The rows come from 6 hidden closed curves, with some noise, and rows from the same curve form a group. Each curve winds through 6 dimensions. The rows are also pushed far along 5 directions, which tell nothing about the answers.
In the rows, zero is written as 128.
Some rows, each with its group after it:
[107 106  49 149 110 128 107 102 137 136  78 174  95  75 133  84 107 184]
A
[142 114  67  84  97 126 145  78 143 115  64 162 122 118 152  86 139 187]
V
[120 186 108 202 109 146  77 186 137 154 105 151  39 113  77 102  99 128]
S
[113 108 113 151 118 104  91  77 167 135  89 143 130 105  70 153 182 117]
S
[ 95 111 123 143 112 124 141 145 126 168  75 143  97 114 112 115 121 165]
A
[118 136 151 102 125 117 166 127 131 139 146 100 139 160 140 141 128 132]
V
[127 115 176 109 148 117 126 107 148 139  86  82 181 166  96 171 197  66]
V
[128 202 125 200  80 130 146 209 108 150 159 125  46 146 164  54  46 203]
D
[115 147 135 135  98 132 141 158 125 147 158 130  94 138 137 105 103 134]
F
[104 103 128 145 141 130 116 107 132 117 156 149 121 114 132 152 119 144]
V
[122 136 127  78 116 123 156 108 136 126 104 147 115 121 109 131 151 136]
W
[ 90  54 133  56 130 131 207 152  99 186 109 111 164 160 177 126 104 152]
V
[138 115 127  62 118 129 171 102 121 122 172 131 149 100 168 130 118 137]
W
[152 142 140 101 108 153 171 147 108 101 235 123 110 169 231 103  47 199]
D
[125 129  81  84  96 121 144  97 150 128  94 158 122 141 112 116 154 131]
S
[113 120 144 129 148 137 121 135 116 129 124 129 139 106  97 155 154  74]
F
[132  87  93  76 125 121 114  52 144  76 151 186 151 100 107 153 169 112]
A
[129 135 120 135 116 141 139 144 129 137  96 133 114 164 116 129 134 136]
S
[133 168 138 168 110 141 108 169 122 124 173 105  87 155 175  72  66 168]
V
[113 128 148 122 138 129 140 133 105 114 144 123 138 105 119 132 129 119]
A
[205 235 104 130  83 104  77 146 192 138  93  98  88 193 126  56 133 113]
F
[ 98 162 165 142 156 162 150 183 102 147 132  81 106 142 145 129  87 128]
F
[ 81  58 142 109 169 158 171 161  99 184  50 130 156 156 101 189 151  90]
S
[108 101  79 138 135 140 111 103 125 115 123 171 117  90 138 113 112 143]
F
[115 122 154 155 154 145 139 172 103 165 108 135 106  98 113 160 109 131]
W
[148 130 119  83 124 114 163  97 140 140  70 109 159 128 130 137 165 127]
V
[195 186 135 151 113 100  95 170 167 178  75  76 124 181 127  97 134 114]
D
[175 186 115 190 103 123  77 130 146  90 165 142  89 126 120 100 113 153]
W
[165 185 114 166  98 128  95 113 139  77 206 143  80  92 158  87  83 185]
V
[ 79 141 118 166 147 158 106 193 127 194  91 123  68 125 120 113  71 127]
F
[146 137 132 116 130 139 145 171 106 142 158 120 122 124 169 108  79 141]
D
[116 160 175 133 164 136 127 160 141 161  95  59 137 187 124 145 134  84]
F
[140 142 145 120 105 116 134 119 141 131 116 115 123 145 113 132 143 151]
S
[197 193 146 140 113 122 107 107 163  93 167  87 115 157 190 102 106 170]
V
[107 129  75 127 114 138 124  95 137 101 121 190  78 100 130 110 107 189]
V
[ 90  92 116 101 127 133 148 121 126 152 113 156 110 105 130 133 112 156]
A
[125 138 133 150 134 120  88 122 155 147 122 112 117 110 119 128 126 123]
A
[131  70 101  78 122 109 133  66 144 105 150 184 158 111 130 153 161 118]
F
[ 87 143 164 183 146 141 126 188 101 168 122  96 100  87 121 119  89 141]
A
[133 137 103  87 139 133 142 112 127 112  99 146 125 120 122 127 129 134]
F
[134  67 123  48 139 103 151  80 152 139  70 156 175 153  89 185 197  98]
S
[148 127 150 100 117 109 149 143 151 171 135  83 143 195 168 124 112 140]
S
[ 88  93 108 122 145 149 113 101 123 102 198 166 114  84 157 136  85 143]
F
[ 81  87  44  92 113 138 171 119 123 173  61 148 122 131 144  99 105 159]
W
[171 187 124 162  83 103  76  78 180  80 123 109 120 154 111  94 173 134]
V
[150 144 120  99 123 122 125 131 130 130 102 140 121 108 122 110 135 124]
W
[172 155 105 188 104 105  54 103 157  95  93 169  95  86  71 111 162 151]
S
[120 168 180 238 149 164  80 184 101 100 251 124  70  95 141 139  50 148]
W
[144 134 141 130 111  94 108 107 159 129 154 133 120 133 130 123 134 137]
S
[116 113 152 157 125 140 135 158 107 140 131 108 137 145 111 145 131 127]
D
[ 86 120 115 152 134 148 124 142 123 162  99 110 113 100 133 110 108 134]
A
[158 160 117 117 113 122 119 142 135 134 114 131 108 115 133  93 120 137]
W
[111 102 109 182 134 142 112 150 106 138  98 158  98  88 120 122 101 176]
S
[108 170 112 207 111 123  61 145 154 155  60 147  68  66  23 121 159 100]
S
[134 129 153 151 147 124 121 140 133 145  87 112 141 158 101 160 161  99]
F
[174 155 155  83 122 135 168 166 108 130 205  82 143 163 224  90  64 150]
D
[118 109 120 115 117 136 157 129 126 134 167 136 111 151 176 122  80 187]
S
[137 125 125 187 126 126  99 137 118 111 162 146 117  90 120 126 115 136]
D
[116 142 139 142 126 135 119 139 136 151 128  85 126 126 147 107 112 124]
A
[ 94  82 135 119 160 132 142 135 120 160  76 128 147 149 106 163 147 107]
W
[146 129 148 104 144 113  97 122 153 135  97 158 138 135  53 180 198  33]
F
[ 90 171  97 201 107 149  91 168 141 160 121 137  39 111 126  83  63 176]
W
[132 170  89 128 107 122  83 110 169 125  99 150  89 119  89 103 145 111]
F
[115 151 185 185 151 137  99 136 138 123 148  85 126 141 115 158 140 104]
V
[156 183 154 197 127 111  42 117 162  88 113 149  91 111  56 132 171 106]
W
[ 85 112 110 120 125 145 156 136 120 165 111 126 118 101 130 130 112 134]
W
[155 137 184  93 145  90 122 124 159 160 110  83 174 156  87 176 190  51]
D
[103  87 109 156 121 132 133 131 105 127 113 166 126 107  93 142 139 143]
D
[ 93 119 112 117 143 139 148 136 110 152 103 137 116  79 126 126 113 128]
D
[ 68  93  62 126 122 155 173 128 115 170  14 169  95 121 113 123 128 173]
D
[140 104 102  89 132 111 141 108 125 133  98 133 157 110 144 109 131 139]
A
[ 84 108 107 166 139 130 116 118 121 140 112 146 114  75 115 132 117 144]
D
[139 169 102 197 125 126  42  93 158  72 126 140 113 109  61 126 167  91]
A
[111 108 109  65 119 142 197 135 107 156 149 110 150 133 177 120  93 140]
W
[168 181 120 170  99 101  62 112 174 127  78  93 128 129  82  96 178  95]
A
[172 167  73 120  66  78 107  82 172 113  75 138 133 129  80  83 188 129]
V
[158 122 112 112  86 101 118  82 147  93 144 163 126  99 133 100 150 163]
A
[172 136  52  66  96 120 166 124 131 148  64 140 130 143 170  61 111 171]
D

New rows, each followed by its group:
[133 140 110 113 112 144 138 135 130 134  88 122 102 143 168  83 101 176]
V
[124 149  99 177 115 108 103 110 144 128 107 144 110  90  80 131 146 134]
V
[147 177 151 193 139 150  91 165 134 143 118  98  87 123 144 115  92 149]
V
[151 150 164 117 109  88 113 119 163 134 150 118 123 147 116 130 148 122]
S
[112  84 167 102 155 140 164 157  83 121 180 135 151 141 147 155 105 124]
A
[142  93  73  92 107 130 154  97 129 113  85 175 130 159 149 116 129 183]
S
[168 159 118  95  89 117 134 121 142 100 191 153 109 149 162  93 107 147]
F
[131 148 152 178 138 140 119 182  99 126 151  84 136 150 141 111 103 114]
A
[110 128 105 141 118 139 122 135 134 141 157 135 109 124 146 111  95 131]
S
[144 113 119 142 119 125 109 133 128 120 128 138 134 141 128 116 133 126]
A
[ 54  64 138 134 160 144 165 102  93 119 177 166 132  57 119 192 113 142]
V
[140 117  65 105  96 127 142 118 143 151  64 138 114 138 135  96 117 185]
S
[158 176 180 106 131 121 175 156 137 166 126  50 143 179 172 133 115 139]
V
[132 137 157 101 139 120 124 121 143 144 109 104 148 128  88 160 168  80]
D
[ 96 113 191 117 166 156 151 142 114 139 154 115 138 130 115 199 140  82]
D
[ 93 113 124 133 134 138 117 112 135 127 146 127 132 116 114 144 132 104]
W
[110 129 167 148 134 136 138 176 115 161 131 109 118 145 102 150 119 120]
D
[113 132 108 138 105 131 127 128 134 140 163 114 110 108 157  96  88 160]
S
[ 89  78  91 109 132 133 120  61 135  95 158 161 150  91 118 151 151 111]
W
[136 123 147 130 107 114 127 129 126 124 148 139 116 106 134 114 122 156]
A
[125 107 107  62 122 128 199 137 103 156  46 147 128 141 160  98 117 181]
W
[103 143  96 160 114 155 116 154 131 152 140 137  85 128 131 111  86 142]
S
[146  89 131  76 140 112 168 109 129 151  79  98 202 156 118 164 184  81]
W
[121  73 140 103 139 130 163 116  97  94 187 147 163 150 166 145 114 145]
A
[133 109 174 136 145 119 127 145 116 143  95 127 139 121  93 162 157 117]
S
[172 127  94  70  97 106 175 138 134 149  38 148 132 198 146  92 143 168]
S
[157 142 132 104 106 124 139 115 138 105 133 134 134 171 129 129 152 129]
S
[187 180 135 139  91 102 105 105 166  97 147 125 108 149 151  98 130 169]
W
[103 133 105 156 114 123 108 129 150 153  77 143 103 145  98 117 148 110]
F
[177 101 101  59 115  89 140  63 161 110  98 137 188 170 127 147 192 110]
W
[101 126  95 123 121 143 138 149 132 169 111 141  91 119 136 113  88 154]
W
[176 176 130 106 105 105  93 109 159 106  97 137 117 114  95 104 171 107]
W
[108 118 164 150 138 140  90  98 138 102 222 123 133  75  98 180 136  95]
S
[120 143  90 133  91 123 162 176 130 188  49 119  94 174 129  80 102 183]
D
[133 161 168 176 140 149 117 205 104 154 141  58 130 172 147 107  93 100]
A
[219 181  75 120  63  93  91  36 168  16 181 193 103  91 140  77 154 193]
W
[151 164 118 115 100 110 118 123 166 150 100  88 123 161 127  97 137 137]
F
[129 118 132  94 139 121 142 144 117 154  51 114 163 129  83 136 175  75]
A
[105  96 145 130 130 126 146 109 127 133 149 123 141 119 140 155 126 150]
V
[107 106 108 117 129 140 133 123 132 144 150 132 132 131 142 136 115 114]
S
[134 148 133 133 126 126 119 113 134 117 145 110 131 102 138 121 128 122]
D
[ 96  98  48 125 111 128 108  60 150 106 110 180 126  86 101 124 152 134]
W
[196 190 114 106  66  79  88  73 199  93 128 132 110 149 115  89 169 148]
A
[130 112 140 115 128 110 133  84 133  95 147 110 176 139 136 137 159 117]
A
[126 176  58 151  67 118 128 145 160 162  55 139  69 180 145  40 106 176]
F
[129 111  90  90 117 116 147  85 143 125  85 115 164 165 142 109 152 129]
A
[138 133 143 121 137 132 132 124 118 101 159 154 126 121 122 147 139 108]
F
[114 128 132 167 100 131 111 133 122 111 194 137  97 110 150  96  90 175]
V
[138 158 129 151 138 145 114 166 115 128 143  88 130 150 147 100  98 111]
A
[155 159 139  87 105 117 159 129 137 119 134 106 139 179 137 113 137 129]
W
[126 145 113 113 121 119 115  90 160 108 119 154 111 147 107 136 153 124]
F
[137  93 115  72 141 143 166 119 125 147 104 114 164 157 172 137 124 135]
D
[139 156 124 132 118 114 111 145 146 171  42  96 128 118  87 105 159  98]
A
[111 126 139 140 110 129 117 126 145 138 139 130 104 126 128 123 121 145]
A
[ 69  95  98 143 139 141 121 102 128 145  90 142 117  74 109 133 129 136]
A
[111 123  72 159 116 117  80  80 161 119  90 169  94  71 102 110 132 163]
A
[110  83 143  48 161 135 170 146 115 171 113 100 184 161 122 173 146  56]
W
[ 94  66 133  68 129 150 184 133 103 154 155 125 150 145 189 129  96 147]
A
[ 83  61 136  75 142 139 212 161  91 189 102 108 160 166 163 148  99 149]
D
[127 138 172 143 132 115 127 105 137 111 191 117 136 110 108 173 146 116]
V
[107 111 151 135 146 127 141 126 131 148 103 115 139 155 116 163 146 120]
F
[167 177  96 156  66 130 109 108 146  85 137 126 104 145 124  76 134 174]
D
[184 199 157 149  83  89 119 148 152 124 146 107 112 169 117 102 146 121]
D
[117 149 100 162 109 127  89 106 151 123 124 134  93  97 102 107 126 148]
F
[161 136 150 115 127 123 142 117 120 109 152 126 152 106 123 154 152 114]
W
[119 133 167 108 149 137 126 153 111 135 129 126 121 102 117 137 130  99]
W
[146 148 135  95 116 121 143 149 149 168 128  71 150 184 144 123 127  97]
W
[ 92 126 128 111 132 134 131 127 134 148  92 157  91 103 107 133 128 137]
W
[154 149 110 149 118 133 119 136 110  92 159 128 130 125 138 103 117 131]
W
[113  79 136 106 151 131 145 132  97 114 133 160 154 122 108 163 144 113]
A
[145 125 121 100 118 113 124 107 139 100 136 150 134 147 117 130 148 125]
A
[123 121 132 121 118 106 136 157 158 208  28  95 141 187  91 136 172  85]
F
[107  94 149  95 140 138 171 138  87 110 152 130 163 145 135 144 131 113]
A
[116 121 107 114 143 140 116 125 132 131 124 150 118 121 133 126 119 106]
F
[156 138 112 106 122 128 139 119 128 121 118 152 126 121 138 126 138 123]
D
[135 189 144 183 111 128 114 169 135 150 153  76  91 135 162  80  78 157]
D
[122 128 143 152 138 118 122 151 124 161  59  93 149 134  96 128 159 101]
A
[126 169 181 191 148 122  58 117 159 119 111  85 131 113  43 175 191  60]
F
[149 146 156 105 111 101 126 123 150 132 136 118 122 143 122 125 140 132]
A
[ 95 110 142  89 140 141 139 120 122 129 163 129 134 103 123 149 123 105]
F
[135 144  53 111 107 132 151 100 130 100 113 142 105 143 202  59  70 227]
F
[105  88  96  90 137 132 139 116 125 136  87 165 131 126 102 144 143 121]
A
[161 155 139 138 108 125 113 144 148 141 151  86 123 156 150 111 104 151]
S
[141 171 151 186 106 140  92 159 111  85 240 145  74  88 156  89  61 174]
A
[168  93  91  51 103 124 166  65 130  76 139 183 162 142 145 139 166 140]
D
[102 121 151 153 130 116  97 113 147 131 138 156 103  91  72 166 151 117]
S
[108  93 112 128 123 133 132  91 117  89 170 175 128  94 106 153 139 144]
D
[112 120 136 147 112 122 125 134 138 147 139 122 120 141 130 127 129 126]
F
[104  94 159 110 134 163 166 133  87 102 202 118 149 124 151 154 107 138]
D
[108 121 125 113 120 142 149 126 127 136 159 122 128 147 147 136 115 125]
S
[ 90 128 144 163 138 130 110 115 129 130 134 117 119  84 109 139 129 130]
A
[168 169 130 143  91  78  90 113 182 142 102 124 105 149 101 104 156 136]
S
